The rows come from 6 hidden closed curves, with some noise, and rows from the same curve form a group. Each curve winds through 8 dimensions. The rows are also pushed far along 5 directions, which tell nothing about the answers.
(in the rows, 100 means zero)
Some rows, each with its group after it:
101,72,112,94,88,108,88,104,84,83,102,85,85,91,96,100,93,81,96,90,77,102,101,105,112	V
100,85,105,99,102,98,99,100,102,90,89,85,93,103,108,95,102,95,99,102,86,98,103,93,109	X
115,94,96,78,107,97,100,92,85,112,106,104,81,81,68,102,97,80,81,90,93,114,92,106,89	X
100,133,101,121,119,102,103,76,135,130,121,113,119,112,109,130,94,124,114,102,125,89,86,82,88	A
112,106,118,77,106,106,116,98,103,116,122,108,108,81,66,89,93,93,93,111,102,124,108,106,122	D
104,93,86,109,94,107,85,85,108,105,126,95,96,81,100,123,87,88,73,80,111,85,82,91,87	V
107,91,99,93,101,107,106,105,87,97,101,89,96,86,84,82,94,81,99,114,98,103,101,118,107	D
112,92,103,111,60,105,99,119,108,84,127,89,122,97,98,91,101,100,97,105,92,89,114,95,123	X
99,80,127,87,121,110,112,106,80,94,87,104,88,100,103,99,94,97,104,89,88,122,107,113,101	V
86,99,87,114,78,99,86,108,106,85,122,96,112,106,117,96,95,103,93,110,102,85,98,89,107	K
96,111,107,85,125,92,107,84,97,116,71,123,91,114,98,111,104,122,107,83,112,116,101,97,86	K
102,98,108,102,93,103,110,112,103,95,103,92,121,98,93,84,107,105,108,112,102,102,115,105,121	V
80,84,83,108,72,96,75,90,105,84,114,79,93,78,106,96,103,73,80,97,93,78,96,86,123	D
90,106,98,87,108,95,92,64,114,112,91,107,87,97,94,118,93,106,90,83,111,100,88,86,95	D
101,101,101,90,81,89,112,113,93,85,85,93,109,105,94,81,108,98,109,112,82,100,108,117,110	X
110,90,124,75,115,107,117,98,95,105,93,98,93,94,97,85,86,93,99,106,94,120,109,111,119	D
110,82,119,95,115,111,98,118,93,97,105,97,90,109,131,96,82,96,99,100,89,109,107,100,107	V
92,81,76,110,74,89,83,104,92,80,106,84,96,98,112,91,100,88,87,96,95,75,97,98,104	D
115,112,99,117,103,105,97,104,113,117,128,110,113,100,95,114,104,110,105,93,114,96,102,94,92	A
95,75,113,102,108,112,95,114,89,75,81,81,84,110,149,100,84,90,98,98,80,97,95,102,95	A
121,87,115,87,97,103,111,111,95,99,113,88,110,94,65,90,105,99,94,106,84,116,109,97,109	P
98,84,102,87,105,97,97,96,93,92,87,96,92,105,98,103,97,107,83,89,93,108,98,88,94	K
83,95,94,89,96,93,90,90,101,88,99,97,96,102,100,103,93,101,84,100,93,100,89,90,99	D
97,105,98,104,77,100,93,116,95,94,126,101,112,91,82,90,105,89,106,113,94,99,105,110,117	V
90,75,95,113,64,109,79,111,85,79,117,89,93,88,130,95,88,79,90,87,98,79,104,103,121	X
77,103,90,108,95,88,81,83,110,98,106,106,101,113,104,116,101,116,96,92,103,91,92,77,100	K
85,101,82,103,88,95,77,94,107,95,104,101,89,93,112,104,96,89,93,93,107,86,94,101,101	A
98,117,85,116,87,92,95,99,115,104,115,101,112,102,110,107,103,103,105,103,106,81,94,99,96	A
92,91,86,95,70,87,87,90,98,91,111,98,101,93,91,101,99,99,79,84,99,89,97,92,106	D
89,110,96,91,99,89,85,89,95,99,82,110,76,106,96,112,106,94,113,91,88,101,88,106,85	V
93,83,100,108,99,100,89,117,89,75,65,86,80,112,151,96,102,90,111,90,83,88,103,110,90	A
116,98,90,100,96,110,97,91,116,109,118,94,100,81,92,106,95,93,71,94,115,96,96,83,93	X
98,91,89,115,60,100,84,113,91,81,119,90,105,98,108,99,94,89,101,98,92,76,97,110,107	D
93,86,95,96,95,114,75,79,106,97,101,93,83,87,111,118,78,92,80,77,113,91,86,93,95	A
78,110,88,86,95,65,95,90,102,90,92,106,99,116,76,101,120,111,98,104,75,105,94,87,93	P
81,118,95,89,105,74,106,99,102,91,72,106,98,113,81,94,129,107,114,112,80,112,99,102,88	P
90,99,88,103,96,95,87,84,98,98,94,88,93,96,96,104,107,95,95,97,102,90,88,87,92	P
101,82,104,99,74,107,94,109,87,76,89,83,100,96,105,98,97,96,96,87,89,92,100,108,100	A
82,91,89,86,75,89,95,105,76,77,87,95,99,85,64,83,121,89,90,98,88,107,104,110,103	V
87,89,99,83,109,102,94,82,81,99,77,102,73,86,85,95,102,84,96,90,103,110,96,108,96	D
115,105,123,104,126,111,116,119,104,111,112,98,111,113,122,90,91,105,120,125,96,110,109,102,109	P
89,109,86,121,84,101,88,85,121,102,113,100,118,102,88,107,111,120,100,97,125,85,102,76,101	K
128,82,117,89,109,114,106,102,88,113,99,97,82,84,92,95,95,82,99,86,99,111,113,108,107	K
73,88,91,110,100,91,82,103,95,80,90,95,86,110,131,97,105,94,101,100,87,90,99,91,101	D
104,88,105,106,105,102,101,120,80,96,97,99,96,101,120,88,104,93,107,96,96,101,113,110,104	X
89,104,90,107,94,97,86,74,116,104,100,96,100,104,112,118,90,108,94,88,113,81,86,85,99	X
110,79,110,88,100,113,94,84,99,105,102,98,78,82,100,105,87,84,80,81,103,106,102,91,106	X
107,94,100,86,88,96,105,98,89,102,98,102,102,89,71,90,108,101,90,90,105,108,111,102,107	K
115,98,104,82,96,99,108,114,87,102,120,103,100,85,70,88,98,83,91,107,86,116,102,116,104	V
100,88,92,73,91,87,98,94,78,95,96,106,88,88,55,93,110,96,75,86,91,118,101,96,93	K
89,104,87,122,86,91,84,97,108,102,119,108,109,107,102,107,113,112,103,92,111,86,106,80,103	K
95,91,96,84,105,106,98,75,89,115,103,109,86,73,92,103,91,91,71,76,127,106,96,95,98	A
100,128,97,90,102,98,110,88,113,113,98,108,116,86,41,103,125,109,102,107,113,117,98,97,89	D
88,96,78,96,72,97,82,81,100,94,104,96,87,73,84,100,107,79,76,87,108,88,93,91,101	X
80,88,98,102,109,96,95,108,91,81,79,93,96,112,126,94,104,105,98,102,94,101,102,94,97	X
90,87,93,101,89,101,79,83,94,97,108,98,83,87,88,111,99,86,90,82,100,94,93,93,101	D
86,109,94,125,89,99,81,90,114,95,94,98,101,115,123,124,107,113,116,85,105,77,92,87,87	P
111,112,120,103,110,109,107,125,103,108,96,106,112,118,112,84,106,115,131,117,104,113,121,107,112	V
117,115,110,75,125,98,114,89,112,122,102,111,105,102,61,105,98,114,95,107,102,126,96,95,90	V
96,85,91,89,101,87,92,94,90,94,97,99,85,104,99,97,96,96,85,92,89,101,96,95,95	D
108,96,103,93,122,121,91,72,110,116,99,97,84,82,84,123,89,96,81,80,121,107,84,88,80	A
100,100,100,88,89,99,114,110,88,93,98,94,119,94,84,81,100,105,95,109,103,105,105,114,111	X
91,106,106,112,113,96,102,104,105,100,78,103,110,123,119,107,111,127,118,95,104,100,107,92,97	K
109,108,118,82,110,99,118,115,88,107,91,115,104,105,89,84,105,108,115,106,99,124,117,118,105	V
85,97,95,109,98,102,91,119,92,78,81,92,99,112,139,99,99,100,103,105,91,91,95,104,92	K
69,112,84,100,89,78,85,92,90,91,92,110,94,112,99,103,114,104,107,100,92,95,91,95,91	P
96,97,102,102,108,106,102,100,93,101,84,100,97,107,136,100,87,107,102,92,113,94,99,107,97	X
93,90,108,71,130,92,106,81,84,110,77,111,65,94,107,98,93,86,90,86,94,119,97,103,95	A
80,107,95,95,87,76,106,109,87,82,78,108,109,120,100,92,120,119,109,99,85,102,106,105,93	A
105,76,94,109,81,116,83,101,88,92,111,87,90,78,96,96,102,82,83,82,111,91,106,92,103	K
100,113,93,108,101,102,88,69,127,115,108,109,91,105,98,118,95,110,104,91,122,89,90,80,85	K
107,110,96,115,120,104,100,86,119,119,99,98,109,104,102,116,105,117,102,93,122,93,95,84,87	X
103,104,113,105,89,97,105,122,102,89,117,98,116,113,103,97,96,101,119,117,76,101,103,114,113	V
114,81,101,109,123,116,95,109,97,103,105,90,79,99,153,98,74,80,93,100,103,91,96,103,94	D
90,114,104,84,116,100,90,85,107,108,77,107,87,110,92,105,102,110,109,103,104,113,94,92,92	V
99,92,84,88,86,107,94,92,92,94,99,88,91,68,83,91,98,75,69,97,110,98,92,102,96	X
99,108,95,109,99,95,91,87,117,101,98,109,92,119,110,108,102,116,111,95,107,93,99,85,81	K
83,98,103,81,92,90,94,121,79,76,71,103,88,117,114,81,105,102,110,109,79,111,106,112,99	V
106,108,110,95,116,103,106,91,97,113,96,109,92,98,86,112,104,100,109,93,100,111,95,104,85	A
89,96,94,114,82,101,75,93,97,88,99,94,87,116,142,121,84,101,105,84,93,75,83,95,89	P
117,80,103,112,87,109,87,112,93,96,120,81,89,94,126,101,87,77,97,95,87,83,99,99,108	P
82,109,87,112,120,90,90,76,106,116,97,112,83,102,129,119,103,100,97,84,115,89,89,82,83	A
97,101,103,127,84,120,101,122,109,88,115,85,134,101,115,92,101,111,108,115,116,86,110,97,115	X
110,90,101,105,112,108,96,87,94,115,105,101,88,85,95,111,106,94,89,75,115,101,102,88,89	A
101,83,100,116,98,114,85,101,102,89,87,80,86,99,135,105,95,89,102,91,100,83,98,95,98	K
96,98,108,99,87,84,102,121,88,85,101,99,107,127,122,89,98,110,118,111,72,97,106,106,111	P
111,104,95,89,99,100,106,83,106,117,110,102,105,83,80,101,98,102,80,90,120,103,99,92,98	P
96,103,98,119,107,107,88,80,121,114,116,101,109,101,99,121,104,117,95,85,123,92,97,69,94	P
87,103,99,102,111,101,86,70,105,110,82,113,83,108,121,127,95,117,98,66,121,95,88,83,78	P
94,121,98,111,107,88,99,113,108,108,114,112,115,116,103,107,108,112,115,114,94,101,100,98,102	K
88,97,91,110,86,96,86,82,113,92,99,86,100,101,119,112,93,99,95,91,100,77,88,89,103	A
86,103,92,105,119,99,84,68,113,113,80,106,77,103,129,124,95,106,98,74,120,89,88,84,84	V
90,101,96,75,94,75,98,91,83,92,81,103,81,112,98,97,97,96,99,97,74,104,89,106,94	P
105,97,102,99,87,90,95,107,98,89,101,91,95,106,101,100,104,91,108,103,74,95,97,104,100	P
80,88,98,88,83,89,90,92,87,82,98,94,99,101,77,96,107,103,90,97,85,105,97,89,107	P
80,106,98,76,104,91,87,68,98,103,81,115,70,97,102,118,89,95,88,78,99,106,82,97,87	D

New rows, each followed by its group:
113,110,121,83,126,100,124,121,104,99,77,97,107,118,103,83,101,110,121,128,83,122,107,116,99	V
97,92,106,101,115,91,106,99,93,102,110,109,98,98,91,109,106,101,96,88,90,109,100,101,94	V
91,112,94,121,99,85,93,103,114,104,117,106,114,117,103,108,119,116,115,104,98,92,106,81,102	P
87,96,96,86,117,98,97,81,97,105,93,100,88,82,72,100,110,90,85,97,105,114,96,93,97	V
95,77,91,109,80,96,79,96,90,86,106,84,94,102,115,109,92,95,89,80,91,79,92,92,105	X
98,114,92,92,75,86,107,109,100,87,103,96,125,110,76,94,102,113,102,115,87,97,93,111,101	X
88,117,91,87,78,87,105,91,106,88,85,105,116,103,53,99,122,120,96,104,99,109,98,93,89	X
102,95,104,93,76,108,97,127,94,81,111,81,120,93,74,72,108,95,100,126,91,107,113,103,124	V
124,77,120,117,111,130,91,103,108,108,114,88,87,97,139,110,77,89,105,88,108,90,106,93,108	K
91,89,103,89,107,104,98,109,69,88,80,99,87,98,95,94,103,93,101,94,92,111,97,117,90	X
113,95,107,99,102,124,104,107,98,108,122,101,104,81,101,98,84,91,85,100,118,107,102,102,103	X
97,101,85,78,102,103,101,86,89,106,100,101,91,66,56,92,106,82,67,98,114,114,93,100,90	X
92,94,99,107,83,98,94,104,91,86,85,97,102,110,119,101,101,107,107,87,100,89,102,106,100	X
84,103,100,87,94,83,97,94,100,79,69,104,83,125,101,92,107,109,117,108,79,104,98,102,85	K
115,107,99,101,84,103,99,86,119,113,125,107,113,90,69,111,102,110,88,91,115,100,102,83,103	X
86,90,97,94,97,89,93,110,84,82,95,100,78,102,133,97,89,78,97,100,73,96,91,116,98	V
125,89,119,109,112,118,110,112,103,111,114,91,115,104,109,101,87,109,108,100,106,102,108,102,111	X
109,90,105,112,104,109,90,95,115,103,103,94,85,97,138,115,90,90,98,83,101,88,99,92,97	P
116,111,100,119,102,108,105,104,118,120,129,99,119,86,89,99,111,98,105,107,118,96,111,92,109	P
114,108,105,96,120,106,94,89,114,124,113,105,89,95,89,108,96,94,103,101,107,107,97,92,101	V
71,110,84,114,88,82,87,104,102,84,84,111,98,121,135,103,112,113,108,97,98,86,100,92,90	X
116,95,112,99,88,98,112,127,89,88,98,89,112,107,94,83,112,101,115,110,79,104,114,111,107	P
101,101,102,98,102,93,99,91,104,99,85,97,98,118,119,109,96,114,105,91,96,93,94,92,90	P
105,103,105,115,95,114,96,110,116,95,111,93,112,106,125,111,91,106,101,101,103,91,97,93,96	D
95,104,95,91,107,91,103,104,95,106,106,108,104,99,97,95,101,102,89,103,102,108,101,98,106	K
114,105,101,90,109,95,106,84,113,121,118,109,110,100,62,108,103,118,88,94,111,112,102,80,98	K
82,117,89,117,80,90,89,105,100,90,112,105,122,117,92,107,115,121,112,107,100,90,93,90,92	P
102,100,104,116,84,114,98,101,98,111,135,100,123,90,93,96,99,106,103,98,127,92,111,92,122	P
111,93,101,76,108,110,88,80,92,121,97,104,73,76,74,99,98,83,84,82,118,114,103,95,102	V
110,92,103,96,115,99,95,95,102,111,103,96,85,98,108,108,91,88,94,95,92,101,95,96,103	K
120,105,114,109,110,110,113,132,100,104,118,104,112,112,122,94,92,103,115,115,94,105,109,111,101	X
110,88,90,115,73,100,90,109,103,89,108,86,100,97,115,89,104,92,99,97,100,79,110,97,105	K
112,92,102,107,99,96,105,114,100,96,101,88,107,109,118,94,100,102,104,104,91,92,107,100,105	X
98,99,119,108,121,91,114,117,99,97,98,111,106,124,122,103,103,113,124,102,79,109,110,108,101	V
100,104,103,112,123,117,89,84,122,116,113,100,100,101,118,121,86,108,95,95,122,96,90,80,94	V
97,95,111,85,100,96,97,86,97,99,90,101,87,107,105,108,89,102,102,90,89,104,93,99,100	P
90,117,100,87,122,97,104,85,91,105,60,109,89,111,95,113,102,112,113,93,105,109,84,113,70	X
101,104,104,114,92,110,106,129,96,88,103,101,120,112,128,92,99,114,107,106,107,96,110,106,98	X
97,81,92,117,77,112,81,97,94,94,120,89,107,83,97,104,102,97,81,79,118,85,104,84,110	X
92,95,83,100,69,102,83,97,96,88,122,96,100,83,90,103,94,87,75,94,102,89,89,96,101	X
121,91,115,98,106,103,115,128,100,93,100,92,109,109,118,89,100,105,101,106,84,109,113,102,99	P
85,81,94,85,107,95,94,82,88,93,104,98,83,82,83,108,95,85,70,85,90,109,86,95,94	V
91,125,92,121,83,94,94,87,120,109,117,99,126,111,90,111,108,120,118,108,115,81,93,87,106	P
91,89,93,108,85,93,87,95,95,96,115,86,102,101,107,94,101,96,96,100,98,85,99,85,117	P
86,88,98,97,118,99,93,87,96,100,107,104,86,92,108,113,91,93,80,87,100,104,88,93,92	V
116,101,106,88,106,99,114,112,98,109,110,103,106,85,77,84,112,92,92,106,99,119,115,102,108	D
105,123,110,117,113,106,107,92,119,124,113,118,118,108,99,118,102,121,123,95,122,99,102,101,96	V
105,94,107,93,116,114,103,99,84,101,76,95,87,96,110,102,91,95,104,90,106,105,93,116,87	X
74,94,74,81,74,82,83,85,82,76,70,98,79,93,92,94,109,91,79,86,93,94,87,101,84	K
115,81,96,102,105,118,89,81,110,114,129,87,97,76,99,112,85,91,62,82,123,95,94,73,100	P
81,102,101,78,112,71,109,106,90,83,70,103,91,119,103,88,110,102,107,112,64,114,98,110,96	V
91,116,84,117,78,95,92,108,120,87,115,87,124,103,93,102,112,103,101,119,95,84,92,91,99	D
113,86,109,86,93,113,108,124,84,89,117,93,109,85,86,82,91,89,83,108,92,115,107,113,108	V
99,99,103,91,107,94,106,105,96,97,88,97,92,93,93,88,115,88,102,107,88,110,107,104,102	P
82,119,106,110,104,99,106,114,112,86,76,98,115,120,125,96,113,116,125,118,95,99,104,103,97	D
102,82,93,108,98,92,87,104,95,91,92,89,82,110,149,105,89,91,96,85,87,81,97,97,98	X
93,91,99,79,88,83,89,100,85,83,73,99,78,114,106,100,100,99,100,87,73,102,96,106,91	V
102,103,93,100,93,100,91,92,114,95,100,99,96,96,98,119,101,102,86,84,98,96,89,90,78	P
108,115,107,99,90,97,104,108,103,100,100,103,113,107,70,102,114,109,122,107,91,106,103,109,99	V
100,75,107,115,102,109,92,117,85,82,94,87,86,97,131,103,99,83,103,87,85,93,104,108,96	V
100,75,111,84,96,92,92,122,77,78,81,91,76,111,119,82,101,85,105,99,63,109,111,109,108	V
92,99,107,70,126,94,106,66,99,107,62,101,74,97,91,108,95,99,93,89,97,114,85,99,85	A
80,111,101,92,94,94,108,105,96,86,86,101,120,112,87,89,112,121,105,114,100,109,101,98,98	P
88,105,83,104,82,86,88,98,101,94,122,103,100,94,98,107,98,88,91,99,90,88,88,104,100	V
101,78,100,94,82,96,94,119,77,83,95,91,87,93,116,81,102,79,97,93,83,97,113,113,114	V
92,106,93,111,79,94,95,96,120,89,99,92,117,108,89,104,114,116,104,104,96,89,101,83,101	X
91,106,96,115,101,102,87,92,111,105,101,112,91,99,121,118,106,103,101,79,113,93,101,90,87	P
82,103,100,97,85,89,96,109,97,75,84,105,101,123,130,104,96,114,104,96,83,95,95,103,89	P
88,112,99,104,106,98,104,117,99,88,81,100,113,119,113,100,107,117,111,112,94,103,97,103,89	K
79,107,105,90,90,88,105,105,87,81,76,106,114,120,81,96,113,126,113,102,90,111,101,106,94	X
106,83,108,86,106,113,101,106,90,93,93,82,85,84,106,87,87,73,89,110,89,106,98,110,111	K
104,80,113,78,109,108,109,93,77,104,91,92,95,81,77,86,94,89,90,94,104,115,105,112,116	X
108,100,107,105,88,113,100,96,111,105,119,94,109,90,91,95,91,94,106,108,109,94,104,102,120	K
98,103,105,101,89,89,93,116,100,85,84,100,97,131,134,101,98,112,122,101,78,93,102,107,97	V
119,92,124,102,128,126,114,116,108,108,110,88,113,96,106,92,90,101,103,116,108,116,111,99,110	V
101,88,102,97,109,109,82,104,101,93,84,97,77,101,117,106,92,92,102,86,97,101,99,107,90	A
101,112,107,95,122,108,108,96,93,108,74,104,97,107,104,107,97,109,114,97,110,108,92,114,81	X
114,84,113,109,101,125,91,99,106,112,125,96,103,91,115,104,84,102,92,85,124,97,111,87,117	V
77,96,78,106,80,100,77,77,110,91,104,88,95,82,105,108,98,88,77,90,113,79,87,83,103	D
106,109,110,100,116,94,110,93,115,116,109,109,115,112,72,104,111,122,113,106,103,112,108,88,104	D
81,102,92,98,92,79,97,103,101,78,67,94,99,121,120,96,116,113,108,100,82,93,102,96,92	D
102,105,112,104,113,90,121,133,95,87,87,103,113,126,127,89,107,113,122,115,77,107,111,119,94	V
99,95,105,104,99,90,102,117,103,91,110,96,107,115,121,91,102,104,104,110,81,98,109,93,109	P
115,111,129,103,124,107,115,102,116,118,103,110,110,125,119,111,90,125,126,103,103,109,106,96,102	P
77,111,77,116,76,81,95,106,108,84,102,94,128,110,98,92,121,117,100,112,102,83,102,88,104	X
85,132,89,114,97,88,96,98,106,107,97,122,112,120,109,114,107,123,121,98,114,90,93,104,83	X
88,86,80,99,77,94,86,107,85,78,101,81,94,84,109,84,105,77,78,103,91,87,97,98,102	P
100,103,109,107,114,104,98,77,107,118,105,113,92,108,126,126,85,111,103,76,115,94,91,88,91	A
108,100,98,106,98,114,96,91,110,110,108,97,93,79,103,102,97,84,93,96,116,94,101,96,103	X
91,97,76,104,88,104,84,90,95,103,122,98,98,73,79,102,104,84,71,93,118,93,92,89,96	X
93,107,111,89,124,105,111,90,107,104,76,108,98,107,111,103,100,116,101,97,112,114,100,95,89	P
125,93,123,90,133,110,127,122,101,104,93,90,107,107,98,80,99,103,110,124,88,122,114,108,104	D
108,91,91,117,106,116,91,105,101,107,118,89,95,84,136,98,91,83,83,96,120,85,100,89,99	P
95,100,98,112,105,96,98,109,114,92,101,92,109,107,118,98,111,106,100,107,95,96,107,86,99	P
